Each new row is followed by what is left after taking away its nearest point in the smallest flat space through zero that holds the last named rows.

k_987, 3 rows:
[[-16  -6  39  -3   0  12   7  -2]
 [ 19   9  16  11   1  10  17 -11]
 [ 17   0  18 -17   9  -2  -1   3]]
New rows:
[-3 -4  1  8  3 -4  5 14] => [ 1 -3  1  7  4 -4  6 14]
[  7   3 -11  -1   6 -14  -4  14] => [-1  3  2  6  3 -6  3 10]
[  0   0  -3 -11  -2   2  -3   1] => [ 0  2 -2 -5 -4  5  1 -2]
[-14   0  27  -3   1  24 -19 -11] => [  2   6   0   0   2  16 -22 -11]
[ 2 -2  3 -3  4 -6 18  9] => [-2 -3 -2 -1  2 -7 16 10]
[  1 -15  -3  10   3  -4  -6   3] => [  5 -14   2  10   4  -3  -4   2]

k_528:
[[ 16  -6 -10  14 -16  23  -3  -8]
 [ 18   7  -2  25   4   6   4   8]
 [ 21   9  13  12   6   0  -9  -8]]
New rows:
[ 15   4  -9 -18   1   7 -19   3] => [ 11   6 -12 -14   5   3 -13  12]
[  2 -14   6  -9  -1  12  -1   7] => [  4 -10   9  -5   4   8   0  10]
[ 11  -4 -19   3   8  -1  -5   6] => [  8  -4 -15  -5   9  -5  -9   1]
[  9  15  14 -11   5   0 -11  -2] => [ 2  9  0 -7 -1  7 -2  7]

k_150:
[[ 16   2   9  -7   0  -4 -21   2]
 [  0 -10 -10  -7  14  14  -6   1]
 [  2  -7   1  -1  13  -2   8  18]]
New rows:
[  5   4  16  -1  -1 -10 -14  -6] => [-5 -2  7  1  6 -3 -1 -4]
[ -6  -7  -3   4  -4  -1 -15  12] => [-10  -5  -4   6  -7  -2 -11   9]
[ -7  11  16 -12   9  18   1   2] => [ -8  14  18 -10   5  15   4   1]
[ -5  13  -7  -9 -14  17   3   2] => [  0  12  -2 -10 -10  12   3  12]
[-13  19  14  10   1  -9   4 -14] => [-8 10 10  3 16 -1 -3 -6]
[  1   3 -17  12  -6  -6  13 -18] => [ 13  -1 -12   6   4  -8   3  -6]

k_703 (3 x 8):
[[ 26   4   0   2   7 -10  14  -6]
 [ 12   9  13   8   4 -24   3   0]
 [ 19 -12 -14 -15  -1   2  -9 -13]]
New rows:
[ -2  16 -19  -3 -15  -3  -1  -8] => [ -3  19 -16   0 -14  -5   1  -6]
[ 18  11   9   2   7  11 -14   1] => [ 11  11   9   3   6  15 -14   4]
[-14 -12 -15   4 -18  11  13 -16] => [ -8  -7  -5   9 -16  -8  10 -16]
[ 18   9 -10   4  11  -5  -4   8] => [  4   8 -10   4   8   1  -9  12]
[ 13  19 -19   3  -7 -10  -4  11] => [  4  18 -20   3  -9  -4  -6  13]
[-19 -18   6  12 -13   6 -10   0] => [  1 -15   5  13  -7   1   2  -5]

k_579 (3 x 8):
[[  5  10  -2   6  -8  10   3   1]
 [ -2  -7  -8   8  -1   0 -17  20]
 [  2   2   3  12 -21 -12 -19 -18]]
New rows:
[ 3  2 -2 -9 -3 -3 -1 16] => [ 4  4  1 -9 -7 -6  0  6]
[-21   4  13   0   6  -2   9  22] => [-19   9  16   5  -5  -5   5   9]
[-10  -3   2   5   6  10  -1  -1] => [-10  -2   3   6   4   8  -2  -5]
[ 1 -9  8 -4 14 -3 -2 -3] => [ 5 -2  6  3  5  4 -4 -2]
[  8   2 -19  -2  11  -1   1  -2] => [  8   3 -18   0   7  -3  -2  -6]
[ -2   6  -5  -8  -1  -1   6 -11] => [-3  3 -9 -5 -1 -1 -1 -2]

k_139:
[[ 11  -4  -2   7  -9   5 -23  11]
 [  3  -7 -11 -15  -3  20   3  -7]
 [ 15   9  31 -20   1 -15   1  -7]]
New rows:
[  7  -4 -21   0   2   3   1  19] => [ 9  1 -9 -7  5 -6  7 15]
[-1 -3 -4  7  2 -2  1  1] => [ 3 -3  0  1  1 -1  1 -1]
[-29 -14   2  18  -3 -11  -9  16] => [-18 -15   9  -7  -5  -1  -5   5]

k_725:
[[ 23  -5 -20  -3 -28  13  13  17]
 [  7 -10 -13   5 -16  -9  -2  20]
 [ -3   6   4   4  -6  -4   0  -9]]
New rows:
[-11  17   4  17 -11   3   8  12] => [-11  13   4  12   1   8   8  16]
[ 10 -10  10  -3  16  -6   6  -2] => [13 -7  8  1  3 -9  8 -4]
[ 10   7  -2   1  16  15  -2 -10] => [ 8  4 -6  9  5  1 -7 -3]
[ -5  16  13 -14   4   4  -5  -9] => [  0   8   4 -12  -4  -1  -7   6]
[  0   1  -9  15 -15  17   8  11] => [-10   2  -1  15   0  12   2   6]
[ -2 -13  16  16  -4  -1  -6 -18] => [  5 -19   9  11  -2   7  -3  -7]

k_951 (3 x 8):
[[  0  17  12   1  17  11  -2 -13]
 [ 11  31  -3   6  -7 -16 -14 -32]
 [  3  30   5  14  15   7  18  -6]]
New rows:
[-4 -6 27 -1 -7  2  0 -9] => [ -2  -4  21   4 -12  -3   7  -5]
[ -1 -17 -13 -15   0   4  14  -1] => [  2  -4 -11 -12   3   3  12 -12]
[ -6  20 -13 -27  15   0   7   9] => [ -5  15 -16 -29   8  -5   2   8]
[-1  1  7  9  5  6  2  6] => [ 1 -1  4  7 -1  0 -4  2]

k_602 (3 x 8):
[[-26  -6  -3  18 -18  27   8  -8]
 [ -6  -2   5  -2  -3  12  15  11]
 [  3   7  -9   7  -8  34  -8  -7]]
New rows:
[  4  -6   2 -17  -8 -12  -9   8] => [ -2  -6   0 -11 -14  -1  -9   5]
[ -6  -6  -3 -23  -7  -9   7  16] => [ -6  -3 -10 -16 -11  -1  -5   4]
[  3   3 -27   8  13  -8   9  -2] => [  1   2 -26   8  12  -3  14   1]
[-15  -3  12   7   1   6  -3  12] => [ -6   1   9   5   5   2 -12   9]
[ 13   2 -20  20 -12   0   3   4] => [ 12   0 -16  16 -10  -7   9  10]

k_808, 3 rows:
[[-12  17 -21  -3  13 -10 -19   3]
 [ 15 -14 -34  -2 -13  13 -39  13]
 [ -5 -12 -15 -23   1   5 -16   1]]
New rows:
[-20   4   5  -8   7   8 -23 -14] => [-10   2  13   6  -1  11 -16 -13]
[ -6   4   3 -10 -17 -22   0 -12] => [  0   2   1  -5 -21 -19  -4  -9]
[-19  -1  -5  17   4  -5  -2 -11] => [-15 -11  -4  12  -2   1  -2 -11]
[-8  1 10 11  1  2 23 10] => [-8 -3 -5  3  1  5  7 13]
[ 7 -1  0 -2  8 -2 -4 30] => [ 4 -2  6 -5  9 -3  2 27]

k_103 (3 x 8):
[[ -8 -10   4   5  13  -5   5  -3]
 [ -3   9   0 -19  -2  -7  14  16]
 [ 25   3  -3 -11   3   0   0  -8]]
New rows:
[15  3 -6  6  6 -2 17  9] => [ 8  2 -6 15  1  2 11  9]
[  5   4  -6   4  -3   1   5 -23] => [ -5   6  -5   1  -5  -2  10 -14]
[  0  -4 -27  -7  -8 -12 -18   0] => [ -5  -9 -25  -7   0 -16 -13   0]
[-22   3  15  10  -3   7  -3 -18] => [ -7   9  13  -6  -2   4   4 -16]
[ 20  15 -13   8   5  -4   5   7] => [  6  10 -11  16   7  -5   5   9]
[ -7   6   0  -2   5  -9 -20  -2] => [ -5   7   0  -6   7 -11 -17  -1]

k_180:
[[  5   0   1  -3   3  -4 -19  -1]
 [-20   6 -21  12 -23   3  -2  -1]
 [ -6 -18  -4  13  10  -1  -3   2]]
New rows:
[-21   0  -4   2   8  17 -27   5] => [-15   6   5  -6  10  20  -6   6]
[ -1 -14   5   5  11 -27  -1   1] => [ -3   0   2   0  -3 -25   4   0]
[ -6  -6   4  -3 -27   5  21  -4] => [  2 -14   8  -4 -15   0   0  -4]

k_858, 3 rows:
[[ -5  31  15   6   2  13   3 -19]
 [ 25 -12   5   7  -3   5   9  10]
 [-10   3  19 -13  17   0 -26  -2]]
New rows:
[-16  15  -5  -7  -1 -15  -5   2] => [  3   9   2  -2  -2 -10   0   8]
[-12  -3  -8  14 -16 -10  19  -1] => [-7 -5 11  8 -4 -6  3  1]
[  7  16   1 -17  14  -9 -14   7] => [ 12  16  -8 -10   5  -9  -1   7]
[-19  -7  -8   5   7   6  -5  -1] => [-7 -7 -2 10  6 11  0  0]
[-14   3  -7 -18 -18  16  11  -5] => [ -4  -5   3 -20 -13  18   5   1]
[  8 -13   9 -11  16 -11  13   0] => [  0  -3   5  -9  13 -10  17  -7]

k_57, 3 rows:
[[ -1  10  -5   6 -20  -7 -10   6]
 [  3   2  12  14 -14   0  18   8]
 [ -6  -2  14   2  -8   0  -8  -2]]
New rows:
[-3  3 -3 -3  2  7  3 -5] => [-4  4 -1 -1 -2  6  2 -4]
[ 5 -3 12  9  9 -3  5 -3] => [ 5  2  2  7  5 -6 -3 -2]
[ 12  -3  -3   5 -25  15 -11   3] => [13 -9 -4 -1 -9 19 -5 -1]

k_72 (3 x 8):
[[  4   6  15   4  -4  -8   9   3]
 [ -3 -11  12   0   2  -4 -15  19]
 [-12   1  -6   4  10  -2  -7 -14]]
New rows:
[  7  18   5 -16  16 -10  -8 -11] => [ 12  14   3 -20  12  -6  -9  -2]
[ -2  17 -11   6 -13  12  -7  12] => [-7 19 -5 10 -9  6 -8  9]
[ 16   0   3   1 -10  -8   4 -13] => [11 -7  1  0 -6 -7 -7 -9]
[ 1 11  2 11 10  2  6 16] => [-1 10 -5 10 12  5  4 12]

k_247 (3 x 8):
[[  6 -22   4  -1 -21  13   2   4]
 [ -9 -18   1 -13  -7 -12 -14  -8]
 [ -3  -6  26  -1 -13 -18 -13   7]]
New rows:
[  0  -7 -27  27   2   4  27  -1] => [ -7 -10  -9  22  -3 -17  12   0]
[  3  17   1  -7   3   8  17 -26] => [  2   8  12  -9  -7   3  11 -23]
[ 0  7 10 15 -2  1  7 -2] => [-4 -1  2  8 -2  0  3 -9]
[ -2   1   1   3  -8   3  14 -12] => [ -4   3   4   2  -6  -3  11 -13]

k_358:
[[-18   3  -3 -14 -15   7   6  -5]
 [ -7 -10  -2 -14   2  -7   9   8]
 [  2   8  -3  14  -5  18  -5  11]]
New rows:
[ 12   0   1  12   5 -10   0 -15] => [ 1 -2 -4  5 -2 -1  6 -2]
[ 0  7 -3 -1 -8  9  1  4] => [ 4  3 -1 -3 -2  0  1  1]
[ 13 -17 -15 -17  -9  -8  15   1] => [ 18  -7 -14  -3 -13   2   7  -4]
[-15  18   7  15  12 -12  -6 -13] => [-20  12   3  10  12  -9   0   4]
[  7 -17  -6   4 -10  -3  16   8] => [  8 -10  -4   8 -13  -1  11  -4]
[  5  16   8   6  -9 -17  -7  -2] => [  0  12   5   1 -10 -14  -2  10]

k_376, 3 rows:
[[  8  10  -6  -3  14  -4 -12  -8]
 [ 24   8   3  -2 -12  12  12  -9]
 [  6 -19   6   5  -3  14 -21   7]]
New rows:
[-27   4 -33  -1  -8   2   0 -18] => [-14  -2 -29   1 -14  14  -5 -18]
[ -5   0 -10  -5  -6  20   0  -2] => [ -9   3 -12  -6  -1  15  -1  -3]
[ -2   1  12 -19  13 -10 -11 -33] => [ -7 -10  19 -16  -1  -4  -2 -25]

k_893 (3 x 8):
[[  7 -31  12   0 -21 -18 -16   3]
 [-14  -8   9 -14  -7   0 -24  -5]
 [  0 -25 -13  16   4 -11  -3  20]]
New rows:
[ 3 -1  1 -4 10 -1 -8 -4] => [ 7 -1  1 -2  9 -2 -4 -3]
[-3 25  5 -5 17  2 -2 -2] => [ 4  6  7  1  8 -9 -6  4]
[-17  -1   2   7   0  14   6  24] => [ -9   1  12   3 -10  11   8  16]

k_740, 3 rows:
[[-10   0  23   6 -15  -8   2  -1]
 [  6  19   4   1  -8  -8  -5  11]
 [  8   0   2  11  -1  13  -2  -1]]
New rows:
[23  4 -6 -1 -9 -3 -1 -4] => [14 -5 -2 -4 -9 -6  3 -9]
[ 12   0  -5   0 -13   1  -3 -12] => [  8  -1  -5  -4 -13  -3  -2 -12]
[ -2   0 -24   6   3   4  -9   2] => [ -9  -1 -10   9  -6  -2  -7   1]
[-1 -8 24 -2  4 -4 -1 -1] => [ 7 -3 11 -5 11 -1 -4  3]
[  0 -11  15  18  27  -8   2  -7] => [  4   1  11  14  27 -14  -1   0]
[ -3  -4  27   5   0 -17 -15  -5] => [  6  -4   9   2  12  -9 -17  -4]

k_506 (3 x 8):
[[  1  -8   9 -10  10  10   2  -7]
 [-11  -1  -9  14   4   0  18   7]
 [  9 -11   0  13   1  17  16   1]]
New rows:
[-7 13 -6 14 -4  9 16  8] => [-2 13  3 -2 -2  9  2  1]
[-12   9 -15  -4  19  15  13 -14] => [  2  14 -16  -2   4  11  -1 -13]
[ 15 -16  15  -7  12   6   6  14] => [ 8 -6  7 -3  6 -8  2 20]
[-17  16 -16  16  15  -2  -6  12] => [  0   8  -5   8  14  11 -13   4]
[ -1   4  -8   5   6 -14  -4 -15] => [  4  -1  -6   7   7  -7  -1 -16]
[  5  15 -14  19  18  -2  -4   5] => [ 9 11 -7  9 22  3 -9 -1]

k_339, 3 rows:
[[  1   8  -2  -5  16   6  -5   7]
 [-11   0   5   5  -3   5 -14   2]
 [  1  10   0  -5  -9  13  -4   1]]
New rows:
[-19   5 -23   3  -2   5 -10   9] => [-12   1 -26   2  -4  -2   2   5]
[-6  0 -3 -7  1 -6 -1 -5] => [-6  2 -3 -8  0 -4 -2 -5]
[ -7  -6 -23  -7  -9   2   2   0] => [ -9  -7 -22  -6  -3   1  -1   2]
[  1 -23   9   0  -3  -4   6   4] => [  3 -13   8  -6   0   7   2   8]
[11 -2  1  9 -9 17  0 -1] => [10 -7  1 11  2 10  0  1]
[  5  15 -12  -4   6 -14  -6  16] => [  1  10  -9   1  -7 -16  -7  12]

k_627, 3 rows:
[[  7  -1   6  -3  14 -25   1   3]
 [  5  23  -3 -16  -2  -2 -14  27]
 [ 23  -7   4 -14  17  -8 -21   7]]
New rows:
[ 11   3   4 -22   2  -2  -7   2] => [  1   1   3 -13  -4   0   5  -6]
[ -3  -2  16  -6   7  -2  21 -19] => [  1   7  13 -15   4   7  10  -7]
[ 1  7  0 -2 -1  9  1 -9] => [ 3  8  2 -3  3  2  1 -7]
[  7  -1  -1 -27  -3   1  -1   4] => [  0  -4   0 -20  -5  -1   9  -4]
[-1  0  0  5  4  3  1 18] => [-1 -6  1  8  5  4  3 12]
[ -2  -6  22  22   4 -27   5   0] => [ 1 -1 16 15 -6 -1 -9  7]

k_59 (3 x 8):
[[-16  -1  -6   5 -15  -2 -16   1]
 [-13 -16 -15  -6 -22  31 -10   6]
 [ -8   9  14   5   0   1   0 -10]]
New rows:
[14 17 -7  3 -4  7  2  1] => [10 18 -7  5 -7  5 -1  1]
[ -2   5  -5  14  -5 -15   4  -4] => [ 1  0 -6  9 -5 -1  9 -4]
[ -5 -17  -4  13 -13  18 -14   0] => [  7 -10   3  14   2   2  -5  -2]

k_449 (3 x 8):
[[  2  16   5   4  -8 -10  -3   6]
 [  7  -3  18  11  -2   5  23 -14]
 [ -1   4  17  14  -4  22 -10 -12]]
New rows:
[ 13   2 -14 -10   5  13   4  13] => [15  8 -6 -4  1 14  6 10]
[ 18 -16  -6 -18  17   4 -11  15] => [23 -3 10 -7  9  3 -5 11]
[ -7 -16 -14  -7 -17  -2  15 -10] => [ -8  -4  -8  -1 -23   0   2  -8]
[14 10  6 -7 11 17 15 11] => [12 12  2 -9 11 16  7 15]
[  6 -18   0 -14   0  -8  13  -1] => [ 4 -6  6 -7 -6 -2 -4  0]
[  4   0 -10  -8  -7  13  14  12] => [  4   5  -6  -5 -10  16   9  12]
